There are 5 hidden switches. A switch that is on adds its own fixed numbers to the row, and there is some noise. The rows also spread widely along 2 directions, which tell nothing about the answers.
In the rows, 128 means zero.
Some rows, each with its switches (1 for on, 0 for off) after it:
[126 133 116 103 145 142 129 149  78 107 104  88 144 100 108 124]  0 0 1 1 0
[120 102  98 104 127 151 120 117  88 111 103  90 144  89 100 108]  1 0 0 1 0
[130 137 121 105 145 142 114 147  83 118  98  86 124 117 117 126]  0 0 1 0 0
[143 113 128 120 158 134 113 173  65 106  93  98 158 103 124 103]  0 0 0 1 1
[152 140 163 137 157 119  99 176  84 109 113  83 124 111  73  74]  0 1 0 0 1
[122 121 131 110 131 124 142 164  57  81  67  66 193  68  92  97]  0 1 1 1 1
[138 129 117 120 139 147  96 123 101 140 125  95  95 117  80 111]  1 0 0 0 0
[137 110 141 118 138 135 121 173  70  91  82  87 173  85 107  73]  0 1 0 1 1
[112 101  95 104 113 152 114 105  97 116  95  81 147  94 111 111]  1 0 0 0 0
[130 121 114 127 143 129  99 136  74 118  96  79 144  89  82 104]  1 0 0 0 1
[122 122 116  96 138 143 127 138  86 107  90  80 142 107 123 127]  0 0 1 0 0

New rows, each followed by its switches (1 for on, 0 for off):
[128 146 150 134 152 103 107 154  92  91 102  68 152  99  63  64]  0 1 0 0 1
[127 133 112 102 149 141 130 148  74 109 102  91 140  98 110 123]  0 0 1 1 0
[106 131 111 102 121 134 140 119  86  97  97  64 154  58  47  92]  1 1 1 1 0
[143 136 120 110 145 147 100 129  83 143 114  81  90 113  74 133]  1 0 1 0 0
[132 120 133 115 130 142 110 144 111 104 104  89 135 114 107  75]  0 1 0 0 0
[144 120 124 101 146 162 123 169  67 124 101 100 130 114 131 132]  0 0 1 1 0
[115 126 111  98 139 142 129 128  86 107  84  82 152 103 125 122]  0 0 1 0 0
[140 162 157 133 165 106 108 169  70 108 108  68 129 101  43  98]  0 1 1 0 1
[145 128 133 130 161 124 113 177  62 106 106 104 150 105 113 101]  0 0 0 1 1
[124 153 131 122 164 100 120 152  71 104  90  70 150  96  72 117]  0 0 1 0 1
[124 131 115 120 141 138 108 111 104 123 120  80 111 104  71 107]  1 0 0 0 0
[130 113 111 112 130 160 100 120  96 134 117  93 111 111 106 115]  1 0 0 0 0
[138 127 146 117 145 127 116 169  65 102  81  70 152  99  90 103]  0 1 1 0 1
[134 143 121 120 155 119 118 145  49 118 102  72 143  70  50 119]  1 0 1 1 1
[130 120 105 103 126 158 111 123  83 134 101  79 124  96  97 140]  1 0 1 0 0
[126 135 105 107 134 142 107 115  84 129 110  76 113  96  73 130]  1 0 1 0 0
[155 135 154 127 148 145  92 162 107 116 123  95  98 132  95  87]  0 1 0 0 0
[127 122 132 112 130 140 119 135 113  96  99  81 146 104 106  79]  0 1 0 0 0
[136 133 127 103 147 148 111 149  81 122 102  89 124 122 118 133]  0 0 1 0 0
[137 147 134 122 169 115 121 175  50 106 103  88 150  90  84 118]  0 0 1 1 1
[143 155 159 130 159 110 107 172  74 104 102  68 125 101  60  95]  0 1 1 0 1
[142 133 152 120 148 128 111 175  68 109  88  70 142  98  81  99]  0 1 1 0 1
[139 112 138 114 133 156 117 163  94 104 104  94 140 106 117  77]  0 1 0 1 0
[167 126 156 141 150 139  75 171  82 139 123  86  90 114  53  89]  1 1 0 0 1
[144 146 155 126 158 114 108 172  71 107  95  67 131  98  66  97]  0 1 1 0 1
[137 132 133 124 160 122 113 163  60 113  86  81 144 101 102 127]  0 0 1 0 1
[119 135 122 116 147 130 114 126 109 100 109  90 134 117 104 102]  0 0 0 0 0
[137 145 148 108 150 135 119 162  85 104 113  82 126  98  74  96]  0 1 1 1 0
[131 132 138 134 142 113  99 140  84 107 104  69 135  85  45  73]  1 1 0 0 1
[129 146 151 133 151 105 112 153  91  88 102  72 153  91  64  67]  0 1 0 0 1
[127 146 142 114 136 129 119 149 100 107 109  70 127 105  71  96]  0 1 1 0 0
[130 131 136 135 138 115 103 133  85 105 107  66 143  78  43  76]  1 1 0 0 1
[114 125 113 109 139 135 118 122 106  98  99  90 150 110 118 101]  0 0 0 0 0
[112 134  99 119 131 128 110  94 107 110 115  73 131  90  65 101]  1 0 0 0 0
[120 145 124 112 128 130 114 117  97 113 117  59 119  79  35  93]  1 1 1 0 0
[127 105 102 106 126 161 117 121  84 114 107  91 143  87 105 106]  1 0 0 1 0
[159 149 160 133 154 131  85 170  66 138 118  73  84 100  28 104]  1 1 1 0 1
[139 136 124 135 153 119  91 137  78 126 117  84 120  98  64 109]  1 0 0 0 1
[125 137 145 131 150 102 114 144  91  85 100  69 163  85  68  64]  0 1 0 0 1
[116 128 113 104 142 140 124 135  86 108  92  80 146 109 117 126]  0 0 1 0 0
[103 113  91 109 120 138 118  94 106 106 101  76 150  86  91 101]  1 0 0 0 0
[104 126 107 112 137 124 132 112 113  88  96  83 167  99 111  97]  0 0 0 0 0
[155 123 141 135 166 134 100 187  60 119 113 101 131 116 114 103]  0 0 0 1 1
